The rows are grouped in 4 ways, from coarse to fine. Each group lies inside one group of the grouping before and may be the whole of it. The rows also spread widely along 18 directions, which tell nothing about the answers.
Some rows, each with its group in each grouping after it:
[ 0.88  0.83 -2.11  4.66  3.11  0.18  1.44  2.45 -2.92 -2.07 -0.23  0.99
 -2.95 -2.38 -1.24 -1.56 -2.55  1.32 -1.95  2.76 -0.08 -1.52 -0.98  0.59
 -1.98 -0.84  0.14] -> sikof Logu rek k718
[ 0.42 -2.31 -1.14 -2.77 -5.00  3.57  0.88 -4.29 -1.08 -0.77  0.40 -5.70
 -1.23  1.09 -0.53  3.91  0.42 -1.43  2.24  0.88 -1.24  1.10  0.94 -2.52
  1.99 -2.80 -1.93] -> tapar bigul memar k231
[ 0.87  0.92 -1.10 -0.46  0.34  1.72  2.16  0.35  0.36 -1.13  0.49 -1.15
  4.30 -4.25  0.58 -1.93 -0.99 -1.71  0.86  3.63  1.50  0.95  0.96 -1.41
 -4.86  0.94 -2.11] -> sikof Logu zifed k349
[-1.49  0.48 -0.57 -0.84  3.28  4.04  0.67 -2.04 -2.03 -0.41 -0.09  1.82
  0.53 -2.19  1.84  0.46 -4.17  2.41 -1.25  0.52 -3.38  0.51 -0.34 -4.10
 -0.29  1.13 -0.50] -> sikof bagog vitaf k790
[-2.24  2.99 -0.13 -2.12  0.36  2.64  0.53 -4.00 -0.73 -0.39 -2.00 -3.40
 -0.97  3.18 -0.03  5.60 -1.91  0.74  1.43 -1.70  0.05 -1.54  0.27  1.52
  1.80  1.67 -3.14] -> tapar somur Kis k93
[ 0.02  0.14  2.68  0.86  0.34  3.40  0.55  3.55  1.13 -0.48 -2.27 -0.63
 -2.02  1.60  1.93 -2.24 -0.25  1.49  2.49 -2.48 -2.01 -1.08 -1.22  0.11
 -0.66 -0.04  1.30] -> sikof bagog vitaf k543
[ 3.01  2.50  2.12  0.61  0.33  0.08  2.48  2.46  0.14  2.21 -0.89 -1.39
  0.85 -2.51 -1.47  0.84  2.24  0.36  2.51 -1.20  0.08 -0.96  1.92 -3.13
 -1.25  1.03 -0.42] -> tapar bigul vigap k638
[ 2.12  4.06 -0.51  3.84  0.83  2.22 -1.93 -0.12 -1.34 -1.42 -1.12  1.81
  0.18  0.92  4.03  0.64  1.80 -1.83  2.00 -4.71 -2.74 -4.18 -0.38  0.80
 -0.15  0.01 -2.14] -> sikof Logu zifed k441
[-0.58  2.25 -2.34 -2.35 -0.48 -2.53  2.17 -3.68 -1.83 -1.68  0.63 -2.30
  3.14  0.50 -0.13  1.12  1.75 -2.31 -2.04 -1.00 -0.37  1.22  0.63 -5.05
 -2.19 -1.36 -3.68] -> sikof Logu rek k916
[-1.42 -2.61 -1.03 -0.19  0.07 -1.78 -1.38  2.01  3.02 -4.75 -0.74 -2.45
  0.74  0.88  1.89 -0.60  2.54 -0.68  0.40 -5.65 -1.72 -1.38 -1.20 -0.62
 -0.23  0.45 -0.75] -> tapar zin bosu k509
[ 1.26  0.28  1.03  1.06  0.06  6.78  2.96  0.05 -2.10 -1.27 -0.14 -0.65
 -0.12  0.15  0.54  0.18 -1.38 -2.42  1.00  0.29  0.54 -1.60 -2.34 -0.86
 -4.16  2.30 -2.62] -> tapar somur Saz k364
[-0.53  2.87  1.02 -0.44 -1.42  1.86 -1.32 -0.90 -2.73  0.25 -0.34  4.48
  4.05  0.93  3.39 -3.82 -0.10 -2.43  0.05  1.14 -0.75  0.01 -1.04  1.58
 -4.17 -2.00 -1.01] -> sikof Logu siluk k136
[ 2.61 -4.24 -0.30 -1.56 -0.83  1.98  3.25 -1.38  4.07 -0.50 -4.48  1.36
  1.78  1.01  2.04 -2.05 -1.55  0.34 -1.28 -3.74 -0.75 -1.07 -2.90  1.37
  1.21  3.42 -3.48] -> tapar somur Kis k175
[ 2.97 -1.59  2.13 -0.19  1.63  2.73  1.35 -3.77 -2.77  0.52  1.28  2.18
  0.22 -0.78  1.08  1.75 -0.46 -4.03  0.57 -0.03  0.94 -1.81 -1.49 -1.70
 -2.97  0.83 -2.46] -> tapar bigul Zab k204
[-3.03  0.00 -1.96 -0.60 -2.03  2.04 -3.51  1.75 -0.42 -1.23  3.96  0.15
  5.76  0.31  3.59  2.44  2.94 -3.51 -2.63  2.27 -1.52 -1.45 -0.12 -1.86
 -0.56  1.95 -3.13] -> tapar zin kasap k261
[-1.08 -1.34  2.87 -1.88  0.01 -0.20 -0.50  1.26 -2.15 -0.46 -0.70 -1.76
  2.86 -2.60 -0.96  1.15  2.88 -1.26  2.75  0.72  0.21  1.55  1.17 -1.75
 -3.70 -0.77  0.54] -> tapar somur gama k803
[ 1.56 -1.85  1.03 -1.53  0.76 -1.16  1.10  4.35  0.10  0.33 -1.22  2.94
  4.40 -3.91 -2.35  0.34  1.74  1.35 -1.27  3.31  3.64 -0.83  0.80  0.10
 -2.01  0.72 -2.42] -> tapar bigul memar k939
[-0.33  0.59  0.85 -2.72  2.28  0.05  4.96 -2.05 -1.24  2.67  1.22 -2.11
 -1.45 -0.49 -3.14  0.99 -1.88  0.15 -1.35  6.02  2.11  2.97 -1.03 -0.80
 -0.52  0.28 -1.24] -> sikof bagog vitaf k543
[ 3.29 -1.73 -0.54 -3.01 -0.46 -2.83  1.97 -4.45 -0.63  1.30 -0.34 -0.07
  0.38  0.35 -2.57  0.21 -5.06  5.73 -0.18  0.93  0.22 -3.39  1.81 -1.92
 -0.41 -4.00  0.76] -> tapar bigul Zab k204
[ 0.30  0.11  0.26 -2.88  2.72  1.19  0.28 -0.64  4.48 -0.68  3.44  3.85
  0.06 -1.73 -0.38 -1.42 -1.25  0.92 -1.32  0.71  4.19 -0.72  0.78 -1.39
  0.75  1.17 -2.28] -> sikof bagog vitaf k790
[ 0.82  0.60  2.54 -1.59  0.66 -3.08  0.24  1.18  2.71  0.65  0.25  2.74
  1.43  0.40 -1.04 -1.27 -0.38  0.16 -2.30 -1.00  5.18 -2.43  2.11 -2.45
 -2.79  2.01 -1.81] -> sikof Logu rek k718
[-1.12  2.69 -2.11 -0.60 -4.83  0.49 -2.28  0.57  0.26 -0.55 -1.07 -2.17
  4.31  1.44  2.81  2.72  1.61 -1.64 -0.26  0.25 -0.43 -1.95  2.82 -1.27
  0.90 -0.30 -3.48] -> tapar bigul memar k939
[ 0.12  1.44  0.26 -1.04  0.68  2.45  3.01  2.21  2.47 -0.57 -0.14 -1.19
 -2.53  2.41  1.67 -3.76 -2.37  1.75  0.69  0.17 -1.06 -0.55 -0.61 -3.06
  0.48 -2.09  0.33] -> tapar somur Saz k364
[-2.71  2.03  1.76  0.91 -0.31 -0.90 -2.97 -0.49 -0.84 -0.98 -1.87  0.53
 -2.27  4.45  4.43  1.03 -0.99 -2.81 -0.19 -2.16 -0.38 -2.00  0.34  0.18
  0.63 -0.99 -0.57] -> tapar bigul memar k939
[ 1.85  0.69 -0.46 -0.80 -0.58 -2.34  1.12 -3.68 -2.14  2.07  0.61 -0.96
  2.48 -2.58 -2.53  1.40 -1.35  1.67 -0.27  2.26  0.10 -0.66  1.73 -1.04
 -1.99 -0.61 -0.23] -> sikof Logu zifed k349
[-3.45  1.60 -1.26 -3.79  0.93  0.62  3.78  4.48  2.39 -2.01  3.18 -3.36
  3.59  1.45  0.70 -1.33  2.15  0.30 -2.59  0.51 -1.77  1.35 -1.39 -7.02
 -1.57  1.30 -2.41] -> tapar bigul memar k939
[-3.02  0.15 -0.56 -1.44  0.42 -0.85  0.34 -2.30 -3.63 -0.91 -1.50 -0.27
 -0.19  3.83  2.81 -0.07 -3.07 -2.80 -2.51  5.39  0.63  1.25 -1.57  1.52
 -1.64 -3.25 -1.83] -> sikof bagog vitaf k543
[-4.38  0.63 -2.52  1.84 -0.51 -4.51 -2.48 -2.19  1.40 -3.21  2.36 -2.19
 -2.67  0.92 -0.61  0.70 -0.72 -1.38 -2.92 -2.27 -0.04 -0.40 -0.16  1.49
  1.32  1.37  0.38] -> tapar somur Kis k175
[-0.80  2.43 -2.13  0.50 -0.73  0.66 -2.58  1.04 -0.83  0.10  4.26  1.30
  3.02 -2.29 -2.48  2.34 -0.62  4.38 -1.93  1.79  0.03 -4.01  2.70 -1.16
 -0.69  1.06 -0.54] -> sikof Logu siluk k136
[-2.44 -1.11 -1.73 -1.60  1.41  1.01  0.63  0.28  1.75  0.56 -1.83  1.10
 -0.56  2.39  1.78  0.88 -4.36  3.41 -4.18  2.64 -1.46 -1.03 -1.39  1.08
  4.42  1.93 -1.96] -> tapar somur Saz k364
[-1.61 -2.87  0.73 -1.13 -1.38  4.98  2.85  0.53 -1.28 -0.90  0.33 -0.59
 -0.61  0.01 -1.46 -1.39 -1.36 -0.50 -1.77  2.07 -0.36  1.99 -3.62 -0.42
 -2.35  2.05 -0.93] -> tapar somur Saz k364
[ 0.70 -0.67  3.31 -0.31 -0.54  4.22  0.91 -2.31 -2.35  2.29  2.06  0.74
 -0.38  2.20  2.76 -0.34 -1.52 -3.51 -0.23  1.81 -0.98 -0.74 -1.69 -2.79
 -3.19  1.13 -0.60] -> sikof Logu zifed k349
[ 2.84 -1.19  1.20  0.60 -3.22  2.24 -3.13 -0.14 -0.35 -1.02 -1.74  0.53
  3.43  1.80  4.39  2.86  2.38 -4.24  2.40 -2.48  0.76 -5.20  1.30  0.64
 -1.56 -0.16 -3.55] -> tapar bigul Zab k204
[-0.75  3.18 -0.69  0.42  2.41  1.27 -0.37 -2.40  0.91 -1.02  1.27  1.72
  2.22  0.46  5.14 -1.40 -2.83 -1.86 -0.02 -2.03 -2.40 -2.21 -0.51 -1.46
 -1.76  1.69 -1.21] -> tapar bigul vigap k638
[ 2.14  2.28 -1.81 -0.54 -2.97 -2.00 -0.02 -1.47 -1.28  0.79  3.02  1.10
  3.14  2.03 -1.28  1.61  2.76 -1.05 -1.87  1.05  1.83 -3.65  0.57  0.02
 -0.08 -2.16 -3.30] -> tapar somur Kis k175
[ 1.04  2.27 -0.83  1.32 -0.85 -4.49 -1.01 -1.55 -1.11  0.50  0.66 -0.57
  3.16  0.37  0.16  3.89 -0.30 -1.18 -3.60 -3.06  1.15 -5.06  3.38 -6.32
 -2.20  3.03 -2.88] -> tapar zin bosu k509
[-3.54  0.19  3.43 -3.13  1.83 -4.10 -0.12  1.59  1.35 -0.54 -4.21  0.22
 -1.68  1.99 -1.09  0.41 -0.17  2.52 -0.94 -3.88  1.23  1.11  1.25 -2.36
  0.86  0.47  0.26] -> tapar somur gama k803
[-0.53  0.35 -1.34 -1.48  1.28 -3.32  0.03  0.39  0.26 -1.86 -4.87  3.34
  2.21  0.38  2.17 -4.01 -2.74  0.91 -1.65  2.78  2.11  0.48  0.19  3.43
 -1.24 -3.71 -1.79] -> sikof Logu rek k718

New rows, each followed by its group in each grouping:
[-0.06 -2.59  1.42 -1.48 -0.93 -2.09  1.97  0.81  3.36 -0.25 -2.43 -2.52
 -0.10  1.53 -0.07 -3.20 -0.12  1.13  0.73 -2.39 -0.98  0.61 -2.12  1.92
 -0.57  0.47  1.20] -> tapar zin kasap k261
[ 0.18  0.14 -1.23  1.70  0.90 -0.45  1.37 -4.76 -0.13 -0.93 -3.84 -2.85
 -4.05  1.49  0.88  3.90 -3.49 -2.03 -0.91 -1.88  0.74 -1.21  0.41  0.51
  2.21  2.67 -3.07] -> tapar somur gama k803
[-6.62  1.47 -0.68 -3.55  0.71 -2.72 -3.09 -0.61  1.78 -4.07  2.86 -0.92
  1.75  3.45  3.01 -1.67 -2.96  0.88 -1.17  0.04 -0.12 -1.00  0.50 -0.87
 -2.02 -2.37  0.92] -> tapar bigul memar k939
[-2.39 -2.52  2.52 -2.85 -1.67  2.52 -0.14  3.78  0.95  0.96  1.84 -2.01
  1.03  0.24 -1.35 -1.92 -0.90  4.92  0.81  2.74 -2.14  0.42 -0.30 -1.27
 -1.84 -0.31  3.26] -> sikof Logu zifed k349
[-2.23  3.23  0.61  1.18  0.56  0.99 -0.08  1.83 -0.38  0.40 -2.13  1.64
  1.96  1.66  3.24 -0.62  0.09 -3.69 -1.65  1.83  0.80  0.07 -1.54  2.93
 -1.20  3.28 -2.90] -> tapar somur gama k803
[-1.27  0.03  1.28 -4.50  0.05 -0.14  1.67  2.28  0.80 -2.55 -0.11  0.76
  1.85  1.93 -0.92 -1.01 -1.22  2.38 -1.39 -1.33  3.12 -1.76  1.92 -6.76
 -3.24 -1.94 -2.16] -> tapar somur Kis k175
[-4.76  2.57  1.45  0.31 -2.57 -0.84 -4.51  0.92  0.56 -3.47  1.95 -0.23
 -1.46  3.55  2.55 -1.88  2.52 -3.22 -0.10 -4.56 -0.55  0.06  0.30 -1.63
 -1.66 -1.19  0.59] -> sikof Logu zifed k441
[ 2.48 -0.16 -0.76  3.19  0.70  3.43  2.25  1.41 -2.21  1.00  2.76  0.00
  4.83 -1.87 -0.21  1.00  3.37 -0.89 -0.90 -0.84 -4.59 -3.05 -4.47  0.80
 -3.06  5.62 -1.63] -> tapar somur gama k803
[ 4.05 -0.51  2.96 -4.28  0.90  3.41  5.26 -1.59 -0.59  3.85 -3.22  0.49
  0.13 -0.15 -1.16 -0.28 -0.67  1.27  2.70  2.14  1.26  1.61 -1.00 -0.74
  0.31 -1.46 -2.22] -> tapar zin bosu k509
[ 0.90  3.30  3.06  0.14 -2.02 -2.60  1.17 -0.42 -1.59  4.59 -0.99  0.10
  1.57  1.82 -1.23  0.84  0.85  0.09 -1.82 -1.66 -0.29 -1.50  1.34 -2.84
 -1.93  2.56 -0.40] -> sikof Logu siluk k136
[-3.12  3.11 -3.18  2.36 -0.79  3.33  0.49 -0.28 -0.77 -2.44 -0.02 -1.43
 -0.73  0.34  4.79 -3.58 -0.92 -4.56  0.12  2.63 -3.51  3.34 -3.21  2.83
  0.15 -0.94 -0.84] -> tapar bigul memar k939
[-0.25  2.97  1.82  1.31  1.97 -0.11 -2.15 -1.24  2.22  1.69  4.45  2.67
  2.14 -1.24  1.67 -0.38  1.20 -2.40  0.05 -1.69  0.20 -2.48 -0.21  1.62
 -1.62  4.92 -0.26] -> sikof Logu siluk k136
[ 3.50 -3.27 -1.32 -1.01 -1.04 -2.46  2.05 -0.31  2.24  0.60 -6.22  0.17
 -1.24  1.81  2.13 -0.33 -1.50 -1.08 -1.52  1.97  2.45 -0.39  0.55  1.27
  3.91 -2.36 -3.91] -> tapar zin bosu k509
[ 1.97 -0.38 -2.26 -0.39  0.46 -1.30  1.68  1.75 -0.94 -0.04 -2.12  0.27
  0.62 -0.42 -0.39  0.34 -3.09  3.99 -1.24  4.70  0.61 -2.61  1.54 -0.49
  1.04 -3.92 -1.31] -> tapar bigul memar k939
[-1.82  0.14 -0.26 -1.38 -0.96  5.75 -0.47  1.36  5.33  0.61  2.63  1.11
 -1.26 -1.33  2.28 -0.07 -3.34  0.09 -2.07  2.08  1.52  0.02  2.26 -4.84
  3.44  4.40 -2.15] -> tapar bigul memar k939
[-0.39  0.69 -2.84  0.30 -3.06  2.28  0.62  0.91  2.45 -4.13  1.36 -1.48
 -0.83 -0.57 -1.99  1.07  1.57 -2.24 -1.49 -1.52  4.23 -0.80  1.10 -1.61
  0.27  1.62 -4.73] -> tapar somur Kis k175
[-0.77  3.76 -0.83 -0.80 -2.49  0.85  3.69 -0.66 -1.70  1.28 -3.74 -2.17
  0.09  0.21 -0.64 -2.37 -1.79 -0.36  0.14  3.15 -0.23  3.67  0.07  0.07
 -0.59 -1.89 -1.01] -> tapar somur Kis k93
[ 1.18 -2.93 -0.93  0.93  0.70  0.38  0.84 -2.52  1.43 -1.15 -1.09 -1.43
 -2.43 -0.45 -0.08  2.43 -3.80  0.80 -2.06 -1.37  0.76 -2.52  0.90 -2.19
  0.83  2.76 -1.75] -> sikof bagog vitaf k790
[-2.07 -0.88  0.72 -1.66  1.24 -0.94 -3.13  3.73  1.73 -1.04  2.34  2.33
 -0.88 -0.75  2.08 -4.24 -1.53  4.18  0.34  1.82 -2.00 -0.35  2.78 -4.20
  0.76 -5.55  3.97] -> sikof Logu siluk k136
[ 0.57  2.76 -1.64  3.13 -1.07  2.52  0.11 -1.45 -1.46  0.55 -1.70  0.93
 -4.08  2.41 -0.53  2.03 -2.64  1.41 -0.98  0.07  0.00 -2.94 -1.03  4.54
  3.53  0.54 -1.86] -> tapar somur Kis k175
[-0.23  2.19  1.16 -0.69 -4.43  2.26  0.57  1.92  0.33  3.89  2.44 -0.49
  4.63  3.85  1.94 -1.26 -0.40 -0.47 -1.94  3.08 -1.24 -2.97 -0.43 -1.43
 -2.22  2.15 -0.66] -> tapar somur Kis k93
[-1.71 -2.87 -1.36 -0.64 -0.86  4.06 -1.36 -0.52  1.18 -3.34  1.23  1.36
 -0.94 -0.50  3.47 -3.16 -0.04 -2.28 -0.30  0.54 -2.11  2.34 -2.15  0.00
  0.73 -1.60 -0.83] -> sikof Logu zifed k349
[-1.97 -0.46  0.70 -0.25 -3.56 -1.85 -0.20 -2.47  0.21 -0.25 -1.67 -0.85
  0.34  1.19  0.33 -2.73 -1.65 -2.07 -0.72 -0.40 -0.02  1.72 -1.39  3.40
 -2.34  0.58  0.73] -> tapar bigul vigap k638
[ 1.81  0.61  1.69 -0.34  0.37  3.69  0.89 -0.38 -0.99  1.04  1.40  0.11
 -0.01 -2.40 -3.90  3.33  1.11  3.66  2.33 -2.79 -0.39 -2.62  0.41 -1.06
 -0.02  1.99 -0.33] -> tapar somur Kis k175
[-0.25 -1.60  0.92  0.42 -2.54 -0.64 -0.60 -0.23  2.52  1.53 -4.06  0.81
  0.73 -0.53 -0.27 -0.29 -2.81 -0.01 -0.91  2.44  3.28 -0.45 -0.33  7.64
  0.53  3.73 -1.22] -> tapar bigul memar k939
[-2.50  6.48  1.01  0.03 -0.15  3.17  0.84  2.87  0.88  2.42  2.14  0.61
 -0.63 -0.63 -1.13 -0.71  0.36  0.49  0.21  2.56  0.68  1.59  0.12  0.87
  0.77  2.60 -0.44] -> tapar bigul vigap k638
[ 1.11 -0.33 -1.00  1.51 -1.52  2.94  0.13 -2.05 -3.16 -0.68  0.68 -2.23
  0.27 -0.30  2.63  0.65  0.65 -3.77  1.85  1.61 -2.91 -0.34 -0.80 -0.93
 -1.15 -2.48 -0.64] -> tapar somur Saz k364
[ 2.64  2.00  0.27  2.23 -1.48  1.55  1.57  1.03 -3.98  4.09 -1.13  3.35
 -0.45  1.15  0.50 -0.40  0.00 -1.38 -2.83  5.67  0.17 -0.42 -1.20  1.14
  0.79 -1.29 -2.04] -> sikof bagog vitaf k790
[ 0.46  1.96 -1.93 -1.30 -1.72  1.84  3.38 -2.22  1.54 -0.19 -0.88 -0.96
  0.59  2.16  0.41  0.69 -0.70 -2.56 -2.58  0.10  2.00  0.09 -0.51 -1.68
  0.74  2.68 -5.46] -> tapar somur gama k803
[ 0.54  1.73  1.47  3.47 -3.16 -0.58 -1.29  4.33 -3.55  0.07 -0.28 -0.50
  0.75  0.56 -2.09  0.57  1.34  0.04 -0.75  1.21  1.82 -3.50  1.18  0.25
 -4.58 -0.26  0.25] -> sikof bagog vitaf k790
[ 0.17 -0.49 -0.14  0.89 -3.05 -4.01  0.59  0.64 -0.80 -0.74  0.59  0.52
  2.91  1.79 -3.88 -0.31  1.03 -1.03 -3.95  0.82  4.38 -3.05 -1.65  4.13
 -4.65  2.41 -2.21] -> tapar somur gama k803
[-0.28  1.21  0.90  0.81  2.18  3.30  2.24 -1.47 -2.10  0.27  4.26 -2.88
 -3.32 -0.25 -1.60  1.67  0.88 -2.11  2.52  2.52 -0.96  0.70 -3.20  2.62
 -0.94  0.30  0.39] -> tapar bigul vigap k638
[ 0.16  0.29  0.98  1.05  0.08 -0.54 -2.37 -0.95 -0.96  1.07  2.26  1.83
 -1.86 -0.16  0.17  3.95 -0.47 -2.79 -2.68  2.57  3.85 -2.43  2.93 -2.68
  0.63  1.32 -2.56] -> sikof Logu zifed k349
[-3.08  1.38 -1.32 -1.23  2.80  1.60 -0.88  2.27  1.07 -2.71  2.54 -0.82
 -0.83  2.84  1.53  3.11 -0.33  1.50 -1.69 -0.27 -0.49 -3.40  0.03 -2.85
  2.04  0.34 -2.39] -> tapar somur Saz k364
[ 1.02  0.85  1.58  1.63 -2.55 -4.44 -1.95  0.50 -2.65 -0.31 -1.74  1.28
 -1.61  5.40  1.46  0.50 -0.61 -0.77 -2.21 -3.12  0.62 -5.39  1.62 -3.16
 -1.60 -3.41 -0.26] -> tapar bigul Zab k204
[ 0.74  2.44  3.62 -1.70 -0.62  2.37  1.74  2.02 -1.19  3.07  2.62  0.89
 -0.31  4.68  1.54 -1.15  0.68 -1.58 -0.39  3.24  1.05 -1.56 -0.59 -3.32
 -2.18 -1.59 -1.09] -> sikof Logu zifed k349
[ 2.98 -1.97  2.94 -0.11 -0.39  0.92 -0.16 -2.28 -1.06  2.97  0.46  3.99
 -0.21 -1.42  0.42  1.08  0.80 -3.27 -0.31  1.44  2.09 -0.61 -0.30  0.27
  0.30  0.74 -1.58] -> tapar bigul memar k939
[ 3.44  2.75  1.99  1.02  1.29  0.18  2.07 -2.94 -1.36  1.57 -0.14 -0.35
  1.99  1.58  3.01 -0.22 -2.63 -4.00  1.55  0.11  1.90 -4.07  0.11 -1.19
 -5.47  1.13 -2.04] -> tapar zin bosu k509
[ 2.25 -0.19 -0.92 -0.65  2.57 -3.75  4.34 -1.38  0.56 -0.92  0.78 -2.98
 -3.71  3.54  1.41 -1.89  0.39 -2.34 -0.40  1.06 -0.41  0.04 -1.67 -2.41
  0.54 -4.90 -1.24] -> sikof Logu zifed k349
[-2.85  5.05 -2.72  3.76 -1.08  0.09 -2.12  1.85 -0.38 -0.88  4.70 -0.44
 -3.98  0.29  0.05 -0.97  0.19 -1.57 -1.87  2.56 -0.17 -0.03  0.55 -0.22
  2.09 -1.35  0.71] -> tapar zin kasap k261
[-4.00  0.93  0.17 -2.22  5.40  1.35  0.17  1.53  0.53 -3.61  0.78 -1.02
 -0.04  0.21  1.76  0.36 -1.27  1.89  1.04 -0.91 -1.71 -0.17 -0.57 -2.51
 -0.89 -0.22 -0.08] -> tapar somur gama k803
[-1.08 -1.83  1.89 -1.06  4.31 -0.49  2.29 -1.52 -2.96 -0.45  4.01  1.43
  0.91  1.69  2.84 -1.54 -0.52 -4.06 -3.37  1.53 -1.80  0.24 -3.73 -5.40
 -4.87  0.20 -0.52] -> sikof bagog vitaf k790
[ 2.23 -2.29 -1.20 -0.43 -4.18  4.73  2.91 -3.13 -1.16 -1.84 -1.05 -0.70
 -0.16  2.94 -0.03  0.09 -0.64 -0.66 -1.20 -3.66 -1.78 -1.82 -3.46 -1.13
 -0.91  0.62 -3.39] -> tapar bigul memar k939
[-1.81  2.97  0.79 -3.86  0.98  4.08  3.48 -2.06 -0.36 -0.19  0.29  0.79
  1.27  2.90 -0.02 -2.51 -4.72  2.22 -0.10  1.78  0.91 -0.02 -1.96 -0.17
 -3.37  0.07 -1.46] -> tapar somur gama k803
[-0.32  0.63  1.79 -2.16  0.16  0.73  3.78  0.27 -1.85  1.38  0.54 -1.08
  1.03  2.34  0.46 -1.94 -0.12 -2.11 -0.12  3.81  0.36  1.31 -2.21 -0.88
 -3.08 -1.63 -0.89] -> tapar somur Kis k175
[ 1.28  4.35  0.93  2.35  2.12 -3.94  0.31  3.73 -1.14 -0.24  0.02  0.80
 -1.10  0.01 -1.64 -0.46  3.45  0.27  0.57 -1.09  1.51 -2.11  0.68  0.31
 -1.00 -2.46 -0.04] -> sikof bagog vitaf k543
[ 0.33 -0.59  2.49 -0.78  0.86  0.82 -2.75  2.10  0.62 -0.35 -1.40  1.97
  0.83 -2.27  0.30  0.62 -3.11  3.58  1.18  0.00  2.49 -3.41  4.98 -3.70
 -2.14 -0.46  0.65] -> sikof Logu rek k718
[-1.67  1.24 -1.30  2.21 -0.35  3.34 -0.23 -0.82 -1.19 -2.22  4.08 -1.51
 -2.83  1.78 -0.10 -1.95  0.07 -2.06  1.73  2.89 -0.86 -0.25 -4.32  7.05
 -1.19 -1.48  0.97] -> tapar somur gama k803
